The same things were measured in two ways. Each way mixes the same 9 hidden numbers, adds some noise and spreads widely along 6 directions of its own, which tell nothing about the thing.
Some things both ways: the first way, then the second way.
[-13,1,12,8,37,-18,0,15,8,-8,11,-6,-26,-10,-8,-17,13,13,1,-9,-9,33,10,34,16]
[14,2,9,-1,-15,11,10,-4,-20,20,-7,-1,5,-19,-5,0,-2,4,18,6,-9,-11,13]

[13,-3,-8,-4,-27,9,-7,6,31,9,-29,10,-3,15,2,12,-17,-16,9,8,-16,2,9,-20,-22]
[18,-36,20,1,10,-7,-29,26,11,-12,12,9,1,-18,19,-5,20,-1,-18,-2,-12,4,-7]

[-2,-25,13,-21,-5,-1,7,3,-7,-5,18,-3,-10,-15,-8,-29,32,-2,10,9,5,9,-1,23,-2]
[5,-24,11,21,1,5,-14,-3,-1,-9,5,8,2,1,3,-30,1,-20,-1,15,-7,-16,-14]

[-9,23,6,-3,-11,-6,-4,-6,17,2,-19,-8,-3,9,4,4,-26,-13,-12,6,-13,-2,-9,-1,-17]
[-1,-10,15,-2,-8,-2,-36,-11,8,-2,-7,-11,6,-44,4,0,2,16,6,18,-16,-8,-1]

[18,-1,3,21,-10,-5,-17,5,7,13,-6,1,-5,14,16,7,-23,3,2,-6,4,-4,21,3,11]
[5,11,-1,-2,-6,-17,-1,12,-4,23,-39,-1,-16,-4,1,19,-13,1,16,0,-4,16,23]

[5,8,20,10,-19,20,-2,-6,1,21,0,-25,2,-7,4,-8,-5,22,-16,-9,30,-6,14,7,-5]
[-8,-15,11,-11,7,-22,-16,-13,20,0,-6,-9,-18,2,-10,16,3,33,-18,-1,-4,-5,1]

[-9,11,18,-8,-12,7,-22,-17,5,18,-11,-15,-7,-1,6,-4,-8,0,-12,0,-2,-9,-9,7,-12]
[13,1,-15,12,1,-16,30,2,-9,-18,-21,2,12,-4,-9,-35,-6,31,-12,25,-27,-4,-1]

[-11,-21,-3,14,-32,2,-4,-5,-22,11,-4,-7,13,1,18,-9,-22,-1,-2,8,0,-13,17,-13,-5]
[-2,7,1,0,-14,5,-34,-11,-3,14,6,-7,-1,-1,18,5,12,-9,-4,2,-4,-6,-15]

[16,26,-13,26,12,0,15,33,7,-9,-18,3,5,2,-12,12,-27,9,-19,12,2,6,25,3,1]
[-2,20,-7,-15,-1,-10,13,-5,5,14,-9,-14,-28,37,7,9,-14,7,10,14,21,15,15]

[-4,-10,11,-19,-11,31,4,31,3,-12,-19,-11,-2,-23,-12,15,9,5,-8,4,11,-19,17,-8,-32]
[13,-30,6,2,3,-25,-2,29,6,-26,-10,-3,4,3,11,-16,34,16,-33,10,-6,-7,-4]

[-3,-3,18,14,28,10,-9,28,-15,2,-8,-6,-6,-30,-19,2,2,17,-22,5,-6,-1,7,14,4]
[6,-1,-15,6,13,-9,-19,0,2,7,1,0,-7,0,-8,24,-10,34,-19,-19,3,-1,-3]

[7,2,6,-12,-2,9,14,17,12,-9,-7,2,-1,-13,-20,1,9,-7,-11,15,10,-9,-4,3,-14]
[14,11,-3,13,-10,5,6,4,-10,-1,-11,5,4,5,16,-31,-10,-17,15,33,1,1,1]

[-10,-1,29,-21,-5,5,-35,-14,-8,17,3,-15,-11,3,19,-4,2,2,12,-7,3,19,19,36,0]
[-10,5,-20,4,1,-21,-16,10,-1,5,-25,-12,2,-4,5,10,-4,3,-1,-8,-3,17,-5]

[7,-16,-8,15,7,6,1,28,-12,3,-15,3,7,-10,-5,-2,-18,13,-8,8,-7,-13,12,-18,14]
[28,-3,-11,-3,11,3,17,12,1,-12,38,14,8,38,9,-15,10,9,-29,-4,14,-4,-21]

[-12,-3,16,5,-6,0,10,4,-1,5,4,-12,-6,-12,-5,-11,13,-2,-4,-1,18,6,27,14,-13]
[15,-12,22,5,-8,10,-15,-13,-7,0,22,16,-12,-10,11,-12,0,11,-15,8,-2,-17,-3]

[-4,-3,0,-12,21,11,-7,22,-6,-5,2,-14,-2,-8,0,-3,5,14,-7,4,22,-10,6,10,23]
[14,-31,13,-2,7,-5,-20,9,4,-1,8,6,5,-42,-12,9,5,8,-6,-25,-31,3,-5]

[-13,-6,-3,-16,12,-6,-4,14,16,-14,-20,9,-9,-1,-7,7,-7,-21,3,13,-30,4,-11,-7,-9]
[43,-5,4,19,-7,24,0,5,-20,-6,15,22,-1,-21,-5,-25,-9,-4,2,9,-10,-19,3]

[-32,-13,2,13,32,-17,-4,3,-10,-7,16,-4,-9,-17,0,-25,-2,13,-8,5,4,9,-9,20,29]
[6,2,-2,-7,-19,5,6,-14,-22,15,-7,-14,10,3,-4,-11,23,4,10,-2,-28,-16,10]

[21,-22,6,-3,-27,13,-10,-13,11,23,5,-7,-3,5,10,-26,5,14,2,-3,14,-13,-15,-5,15]
[-1,-14,-4,-4,31,-11,-29,7,38,-4,16,2,11,12,7,11,-11,1,-3,-3,15,19,-24]

[-7,2,6,7,-3,-16,-15,-17,14,13,-1,-8,-8,17,22,-9,-21,2,8,-13,6,0,4,4,21]
[38,17,5,-6,-2,27,0,-15,-1,9,23,12,-15,2,-8,-2,-23,4,19,11,10,-9,15]

[-3,17,2,-14,23,-6,-1,6,18,-7,-9,-8,-8,5,1,-7,-15,4,-2,-2,-4,-1,-18,3,22]
[-4,-8,-1,-14,-6,-13,8,11,0,1,-16,-16,31,-30,-1,0,6,6,17,4,-5,9,-1]

[-8,-15,-1,9,3,1,-6,20,-2,1,-10,-7,-10,1,8,2,-1,11,8,-4,-7,17,44,4,-6]
[3,-3,-2,-7,-7,-12,29,4,-17,14,-16,-14,-32,41,-10,4,11,4,-1,-10,4,-6,27]

[10,-14,-12,13,1,-6,13,46,-2,-19,-27,14,-8,-10,-20,14,-6,-10,-2,15,-42,-1,25,-16,-25]
[-13,-32,8,6,2,-23,-22,27,1,-1,-15,-9,6,-3,21,10,26,2,-18,-6,8,1,-5]

[-15,-16,19,-5,-37,8,3,-21,1,19,-8,-12,7,-7,5,-12,-6,-11,3,-3,11,-9,5,-12,-22]
[-2,19,-4,10,-29,-5,23,-8,-32,14,-24,0,-5,1,6,-16,-5,6,0,19,-2,-10,7]

[-25,-32,-21,-7,-11,-9,-5,12,10,-17,2,5,-17,4,11,-22,1,16,12,11,-27,14,-2,2,-7]
[18,13,-18,2,18,5,-4,7,10,13,1,-10,-17,13,-8,18,-21,13,9,6,7,8,4]

[-9,-25,-20,-3,-6,11,21,25,5,-18,5,-4,6,-9,-2,-13,5,14,-2,12,26,-11,13,-9,6]
[5,-12,11,-7,6,-10,3,-1,4,13,-2,0,-36,7,-15,19,-10,10,-3,-16,-1,3,16]

[8,13,-8,19,7,-3,-17,24,11,7,-27,-14,-19,13,9,11,-17,17,-13,-11,-36,-1,21,-8,-9]
[20,-12,-3,-11,14,-3,19,7,12,-12,8,-12,9,14,-12,-10,10,28,-2,15,2,-9,5]

[6,-2,1,2,12,3,15,9,33,2,-17,13,2,-9,-25,1,-12,-9,-3,7,11,-4,-17,-16,8]
[0,3,4,-3,-16,-2,-2,10,-22,27,-23,-8,-1,-14,17,8,0,-13,28,-1,-6,14,23]

Other things, the second way, with their names:
k510: [-12,0,-16,8,4,-27,15,6,-2,0,-18,-5,-7,14,-10,10,-9,26,-23,-2,19,-1,-9]
k48: [-5,4,7,-4,-17,7,-17,-9,-7,4,4,-12,7,18,37,-21,12,-16,16,28,14,-2,3]
k220: [-7,-9,-5,-9,3,-16,-6,-6,6,-4,5,-1,11,-8,-4,5,-4,17,-9,-14,1,6,-11]
k788: [17,-41,16,1,10,-3,-16,19,-1,-6,6,-5,-17,-3,-3,3,21,11,-11,-17,-10,-10,19]
k675: [6,-9,14,0,-7,15,-34,-21,0,0,28,0,-9,7,19,-14,10,-4,-6,9,-2,-15,-8]
k444: [21,14,7,-1,-14,-4,31,-19,-9,7,-14,15,-29,-4,-30,-10,-27,9,6,9,-15,-10,16]
k311: [7,-15,9,12,-8,2,-4,-10,-15,2,5,-1,-24,1,-13,0,3,17,-18,-3,5,-31,6]
k140: [8,21,-16,1,0,7,19,-11,1,3,5,-1,8,20,-8,-15,-22,-6,17,20,17,-1,-10]
k36: [13,-8,-13,16,18,-22,28,16,-2,-8,-8,18,-17,27,-11,-7,-19,22,-26,-3,8,5,0]
k654: [-3,-1,-9,-10,13,-16,10,-3,17,-1,10,-6,-5,36,-4,5,1,13,-17,-3,14,3,-16]
k377: [16,3,-7,-6,10,8,8,2,4,8,3,-23,-4,0,-10,3,-3,21,12,17,-9,-3,4]
k201: [15,-13,9,-6,-10,13,19,-10,-6,-8,17,-9,20,-10,-11,-37,19,-7,7,17,-29,-21,-16]
k54: [4,14,3,-10,-19,12,-3,-11,-11,15,10,7,24,-2,22,-15,-4,-27,26,5,1,9,-6]
k800: [14,18,-3,-6,-2,17,-2,0,-1,6,21,0,8,-4,16,4,-25,4,20,21,44,4,3]
k403: [16,-5,11,5,-10,1,28,0,-10,-3,-5,3,-9,7,-6,-26,1,3,-1,29,0,-18,5]
k974: [20,24,-1,-8,-18,14,4,-14,-17,26,-1,-4,-24,18,-4,7,-3,-7,14,-2,-3,-10,18]
k893: [26,3,-7,-13,5,6,17,-3,1,-13,33,3,11,20,8,-22,7,27,-16,11,-1,-4,-9]
k618: [13,1,-8,14,3,-3,27,14,-17,3,3,16,6,0,7,-7,-21,18,-10,10,19,3,-4]
k916: [30,-19,0,6,19,7,0,15,-4,0,15,5,-14,-8,-13,9,-10,27,-7,-13,-3,-3,15]
k877: [40,-11,7,10,17,24,1,12,0,-3,36,19,-4,-17,-5,2,-27,16,1,6,26,-8,1]
k479: [14,7,-5,17,-8,6,6,-10,-20,12,-15,-2,-25,10,-12,-13,-10,3,5,10,-19,-15,15]
k184: [16,-4,-14,11,7,-6,20,21,-9,-2,-4,6,4,7,-5,-7,-8,4,-8,0,5,2,-5]
k319: [0,17,-19,16,-11,7,-8,-2,-22,16,-6,2,9,0,10,-2,-18,-14,13,-1,10,3,-6]
k876: [3,-13,4,-5,-2,-9,11,-2,4,-9,4,-3,2,28,4,-32,19,-17,-4,8,-18,-3,-11]
k104: [-17,-6,2,-8,-2,-18,-3,1,3,10,-33,-22,-3,8,3,5,-2,-3,27,10,10,9,24]
k116: [15,2,-13,11,21,13,-22,6,7,10,17,2,-8,4,-1,16,-24,4,7,-6,16,6,-5]
k422: [15,-28,11,-6,10,-20,33,24,3,-16,0,3,-11,7,-8,-11,6,16,-16,3,5,2,10]
k334: [0,-26,19,5,-5,-15,-30,-4,2,1,-19,-9,-32,-6,-3,2,19,12,-13,-1,-26,-14,17]
k10: [7,-1,3,6,-8,-11,14,-9,-8,4,-29,-7,-36,29,-8,-26,5,-6,6,17,-33,-6,23]
k469: [15,28,-24,3,2,5,18,-3,-4,6,-5,-2,14,23,7,-22,-15,4,15,26,-5,8,-5]
k846: [8,4,-9,4,1,8,17,-17,-8,6,11,-5,-9,23,-13,-17,-8,1,4,3,-11,-10,-4]
k433: [1,1,-4,-8,-3,-8,23,3,-11,22,-21,-16,-28,36,-16,14,-3,-5,19,-12,13,-1,32]
k820: [4,-2,-1,7,-1,7,-21,-8,-2,12,9,1,3,12,9,2,6,1,-6,-1,1,-11,-10]
k605: [16,-6,4,1,-6,17,1,9,-18,14,-2,-13,3,-8,8,-8,3,-8,30,10,-4,-4,21]
k323: [0,16,-19,8,7,-5,3,-7,-3,15,-15,-6,-12,10,-5,0,-27,6,13,5,-13,15,3]
k282: [-9,8,-13,4,1,-17,-6,5,-5,14,-7,4,-3,4,10,24,-13,19,-18,-12,21,11,-10]
k532: [0,-15,14,-12,-21,-2,25,8,-20,1,-2,-12,18,8,18,-30,26,-17,17,12,-1,-3,11]
k234: [-10,-18,1,5,12,-19,20,-11,9,-11,8,-1,-10,24,-13,-12,-4,32,-31,10,9,-14,-16]
k471: [12,0,-7,21,6,-13,38,1,-4,-13,-9,19,-2,6,-15,-27,-27,22,-16,25,8,-9,-9]
k588: [23,6,5,-7,-15,3,15,-14,-8,-1,5,7,1,-3,-11,-21,8,6,-5,6,-27,-14,-3]
k338: [33,-9,-1,10,14,12,3,4,1,1,16,18,-16,2,-28,9,-21,9,-5,-15,13,-14,5]
k160: [37,-1,15,-1,-11,19,9,1,-18,5,11,13,9,-30,7,-19,-2,16,7,19,-22,-10,12]
k30: [4,34,-24,4,-5,19,-21,-15,-11,35,0,-5,15,-19,-3,29,-33,-1,30,-10,10,7,-7]
k601: [12,-35,9,12,-7,-23,7,16,-19,-14,-17,6,-8,-23,-12,-12,24,26,-35,-14,-37,-16,6]
k297: [27,12,0,-10,0,10,17,-7,-4,13,5,-4,-24,-3,-18,5,-18,15,13,4,-11,0,17]
k176: [6,-17,5,4,-3,14,-16,-2,-14,11,-4,-22,0,-13,-3,-4,8,-2,26,2,-12,-13,21]
k421: [21,-10,0,9,14,-3,35,7,-2,3,-21,3,-10,-3,-32,-11,-26,12,21,13,-9,-3,24]
k959: [-28,-16,10,4,-13,-24,-18,-1,-2,7,-46,-19,11,-33,8,-8,5,-8,22,16,-24,8,7]
k61: [-7,-4,-9,4,24,-16,-40,6,26,-2,11,6,2,13,23,20,-12,20,-22,-1,30,17,-23]
k132: [20,2,7,-10,11,5,-23,-9,24,-2,23,4,0,-17,3,8,-8,31,-12,15,-4,-1,-15]
k573: [14,-10,-2,-2,-2,-13,36,-13,-3,-23,7,11,-5,11,-28,-31,-3,19,-20,1,-13,-16,-5]
k930: [-13,-48,13,2,2,-26,-24,16,-1,-1,-15,-9,0,-39,-19,29,19,12,-17,-42,-9,-8,2]
k17: [8,4,-4,3,-3,16,-28,-16,-1,10,3,-16,-7,-9,-10,8,-7,4,17,5,2,-16,6]
k128: [-12,-29,5,2,-6,-35,28,9,-4,-15,-28,-5,-3,2,-20,-19,13,1,-12,-4,-13,-5,1]
k578: [0,-29,9,7,-3,2,-3,1,-1,-18,19,-5,15,13,6,-35,27,-21,-11,11,-2,-21,-26]
k257: [24,13,-11,3,6,12,-2,-8,1,1,17,-1,-25,26,-3,-8,-9,7,-5,9,-3,-5,-2]
k568: [0,-4,-2,2,14,-14,-11,11,12,6,-10,-7,-2,-11,7,14,-9,28,-9,13,3,9,-6]
k938: [-2,-2,-8,7,3,-22,-1,13,-6,2,-16,7,6,-11,11,10,-9,34,-19,2,9,10,-1]
k363: [11,2,-1,-7,13,17,-38,-3,15,3,28,-7,10,-3,22,7,-8,9,13,12,21,6,-4]
k358: [-12,4,-17,-2,0,-39,26,13,-2,3,-30,3,12,11,3,-1,0,15,-18,-4,-9,20,-12]
k583: [-1,4,3,9,-5,4,-43,-5,-2,15,9,9,0,-10,26,16,-7,0,-7,-2,15,2,-12]
k491: [-5,-8,2,-4,-6,9,-12,3,-10,14,11,-5,35,-24,18,-1,0,-17,23,-4,2,9,-12]
k722: [22,18,-13,-3,-4,-1,30,4,-5,-10,5,5,19,10,10,-27,-4,24,-6,31,3,0,-7]
k346: [17,-16,16,-4,-15,7,12,3,-18,5,-1,-8,-22,4,-7,-14,15,-14,12,0,-13,-15,23]
k624: [15,2,3,-4,2,13,-23,-17,5,9,14,4,-8,9,-1,-2,-9,-11,15,-5,-4,-2,4]
k230: [4,16,-8,14,-9,12,-25,6,-14,21,-5,0,19,-28,23,13,-14,5,10,13,14,2,-9]
k418: [5,2,-9,-11,-10,-15,29,1,-10,4,-29,-24,5,4,-17,-11,20,16,5,8,-33,-7,12]
k362: [-20,-11,-11,8,7,-25,-30,4,8,2,-37,-30,-20,15,2,8,10,7,-1,3,-11,4,10]
k677: [-9,-16,20,3,-5,-11,-14,-16,2,10,-26,-9,-32,-13,-19,12,-12,10,11,4,2,-14,26]
k611: [7,-24,19,-3,3,-19,-5,-8,10,2,-14,10,-27,-6,-23,2,-2,7,-9,-14,-32,-4,10]
k962: [-9,-2,4,-10,-10,-11,-12,0,-8,25,-25,-13,0,-11,6,12,6,-7,22,-11,-20,13,16]
k613: [-23,-11,-10,-2,-4,-27,-39,-1,-2,6,-28,-26,-7,-10,5,25,14,23,-8,-18,-7,4,10]
k662: [22,-13,14,-12,-5,10,11,-3,-2,-4,20,7,15,-26,-8,-17,1,1,10,2,-19,-4,-2]
k392: [11,12,-8,11,9,-17,7,2,9,-5,-18,16,-11,2,3,-9,-33,23,-7,25,4,14,1]
k429: [17,-21,5,17,-4,-15,18,23,-17,-7,-31,1,-16,-3,-6,-28,14,-1,-8,9,-39,-5,15]
k809: [0,-10,11,-9,-9,-1,2,-4,-8,17,-17,-18,-19,6,-8,-2,8,-16,26,-3,-18,-1,24]
k196: [2,3,-1,3,-15,-11,8,0,-10,-7,-26,-6,19,-1,15,-35,9,1,12,33,-15,-1,8]
k528: [19,-14,4,9,-1,4,36,-8,-21,1,-8,-2,-31,-1,-43,-10,-18,17,10,-5,-9,-22,31]
k748: [15,-10,7,1,-7,3,-7,8,0,2,-7,-9,0,1,0,-14,22,-21,6,11,-21,-11,-5]
k110: [-17,-15,-8,5,10,-19,16,1,9,-12,-6,-14,-1,33,-4,-18,-1,2,-7,15,19,-3,-12]
k292: [-1,7,-17,-4,1,-3,-25,15,-2,12,15,-10,17,0,25,29,11,14,-19,-13,24,7,-24]
k929: [45,7,3,3,-10,20,21,5,-23,10,19,26,-4,-16,-14,-7,-12,-4,0,-12,-13,-10,3]
k566: [-10,-2,-5,-9,1,-20,-22,-12,5,8,-7,-9,-12,8,1,18,6,24,-16,-17,-9,4,1]
k426: [-9,-16,-8,1,9,-25,6,16,3,-1,-26,-9,29,-40,-10,8,-5,26,1,-2,-14,13,-6]
k395: [-11,3,-14,5,12,-12,-17,-5,13,4,7,2,2,23,9,9,-14,5,-12,-2,26,8,-22]

Some of these things the first way, each followed by its name:
[-23,-12,-10,-8,-6,-5,2,9,6,-10,-16,-1,-4,-1,2,-6,-17,-8,-6,13,-27,-12,-17,-17,-11] => k17
[-13,-5,15,-23,3,18,4,10,9,-16,-3,5,-2,-28,-23,-7,7,1,-7,21,3,7,-22,16,-18] => k362
[11,-7,17,1,3,7,3,17,4,10,-11,-4,-9,-16,-17,-8,16,7,-3,-11,-1,-1,17,0,-9] => k618
[-14,12,18,-12,22,-7,-13,-15,13,8,1,-14,-15,6,3,-13,-6,-4,4,-1,-7,38,-9,29,14] => k220
[-6,-21,-7,1,-25,11,-5,-2,13,10,-7,-14,-10,13,11,-19,-3,13,9,5,-23,29,12,-2,-17] => k654
[1,-12,14,5,-8,9,-15,-9,-5,22,9,-18,-2,-2,15,-7,5,7,-7,-5,33,-14,12,10,18] => k624
[13,4,-8,5,33,-20,-2,26,13,-15,4,6,-22,2,-7,-14,3,16,-4,-2,-19,3,-9,17,25] => k421
[5,-34,-2,7,-48,19,-15,4,-8,24,-14,-20,-7,8,17,-5,12,-4,-1,3,-16,-4,32,-14,-34] => k395
[-5,-13,-2,-6,-29,19,7,-6,24,3,-5,0,6,-3,-6,-9,-5,-4,-6,22,20,-5,-16,-11,-15] => k10
[5,-5,11,-1,-3,-4,-16,5,-28,9,11,-27,-8,3,26,-17,7,20,-4,-14,10,-5,29,25,18] => k140
[-14,-6,-8,2,10,-8,8,7,13,-15,-11,17,-4,-9,-21,-10,-12,-10,-3,25,-32,19,-22,2,-9] => k479
[-24,-12,-5,-14,25,-13,8,10,22,-16,-7,9,-11,-17,-20,-16,5,-6,0,8,-17,0,-27,-4,2] => k176
[-18,-30,2,-18,-18,7,8,9,-1,-9,-7,-8,-7,-9,0,-17,4,-1,9,12,-29,12,2,-5,-27] => k510
[14,11,9,1,-12,12,1,21,11,7,-19,-17,-13,3,-5,6,5,6,-5,-7,-15,16,35,6,-29] => k403
[7,12,6,17,13,-9,-13,-9,29,13,-9,3,-11,14,-5,-2,-19,-6,1,0,-9,32,-3,16,18] => k962
[-2,-31,11,21,-17,3,-7,2,-18,18,4,-8,-7,-12,7,-16,8,13,-4,-4,-2,-6,19,0,-1] => k820
[-4,-15,-17,1,-5,13,16,7,18,0,-16,4,6,-4,-19,-19,-11,-2,-12,25,-17,0,-32,-25,-2] => k846
[-4,7,24,-21,11,9,8,11,16,0,-3,-19,-9,-19,-12,-5,19,11,-2,-19,27,-6,13,12,-4] => k800
[6,20,-4,15,12,-16,0,27,2,-14,-2,2,-16,4,-7,5,1,-1,-17,17,-18,20,18,31,-12] => k392
[8,10,13,0,22,8,3,28,19,-7,-3,-15,-21,-10,-18,6,22,6,-13,-3,10,8,19,21,-8] => k104
[-17,-14,22,-42,30,13,-2,13,6,-16,-3,-10,-14,-21,-13,-10,15,-1,17,-2,-5,22,-9,22,8] => k930
[2,-13,-7,-1,21,-3,16,27,-3,-7,2,-3,-1,-16,-14,-18,11,6,-12,8,12,-20,-5,-8,23] => k491
[8,1,-14,29,-20,-16,-10,24,-8,2,-14,-2,-15,15,14,5,-12,11,-7,1,-40,4,44,-1,-24] => k568
[-9,3,25,9,-3,9,-14,-21,-2,24,2,-14,4,-9,2,-8,-13,8,-9,-2,26,4,-2,14,14] => k566
[-10,0,1,-1,-4,-1,-5,-3,-10,0,0,2,8,-3,6,-11,-19,9,-1,10,3,2,-1,7,9] => k257
[-11,-15,6,11,1,-17,-10,2,-17,3,-14,10,2,-3,8,-12,-32,7,11,-3,-38,12,10,-2,8] => k292
[-37,-4,-18,-6,12,-1,17,3,30,-13,-10,4,-1,-9,-19,-19,-11,1,-11,20,-6,7,-36,-14,-1] => k893
[-1,-10,-3,2,-8,1,-7,8,-14,2,10,-14,-3,6,16,-15,4,12,1,7,14,9,24,19,10] => k876
[1,-41,15,-15,-20,18,-18,2,-11,16,-1,-19,-6,-7,21,-10,15,14,12,-17,16,-31,12,-11,8] => k338
[4,11,15,8,-10,3,12,-5,18,12,-18,-2,5,-6,-16,3,-8,-15,-12,0,12,-7,1,-8,-15] => k48
[8,11,0,8,-4,-7,-4,9,15,16,-18,-12,-6,15,7,10,-6,-9,-1,-13,-1,2,36,-6,-4] => k532
[-2,5,4,4,33,-1,6,14,11,-4,11,-11,-11,-7,-15,-12,16,1,-8,5,19,19,6,26,22] => k54
[14,7,1,-9,-1,-8,9,11,4,-5,-14,4,-3,3,-10,-12,-8,-6,2,10,-32,11,-6,3,-4] => k110
[5,23,10,-8,27,-10,2,1,20,-4,-15,12,3,5,-10,0,-32,-7,11,-3,-4,22,-4,8,23] => k346
[-17,-2,2,-8,27,4,7,32,-10,-24,-11,6,4,-27,-21,7,-10,-6,-11,19,-5,-5,-3,3,-2] => k601
[-9,-22,5,14,-2,-10,13,10,-15,-7,4,7,5,-20,-10,-12,-1,-5,-6,11,4,-9,6,2,0] => k583
[-3,17,15,11,14,-12,-5,7,-1,-2,2,-8,-10,-9,-5,1,-1,-4,-19,1,13,-11,7,21,3] => k196
[-11,-14,3,2,-25,0,-13,-5,13,18,-8,-15,-10,5,13,-7,8,3,-4,-11,3,-18,15,-12,-17] => k363
[-3,-16,-8,-13,-2,10,10,18,4,-17,-1,5,1,-7,-5,-12,-6,11,4,17,-4,5,-10,0,4] => k748
[-7,-19,-8,0,11,-18,-5,12,2,-9,-3,14,-12,-1,-2,-16,-4,3,8,9,-35,8,-8,3,10] => k116
[-12,18,-8,11,37,-2,-11,37,3,-17,-10,-14,-23,-1,-4,7,-9,22,-18,12,-30,33,18,26,-3] => k418
[-1,-5,15,15,0,-9,-2,1,-9,7,-5,4,4,-16,-4,-5,-13,0,-10,-4,5,-24,2,-4,7] => k938
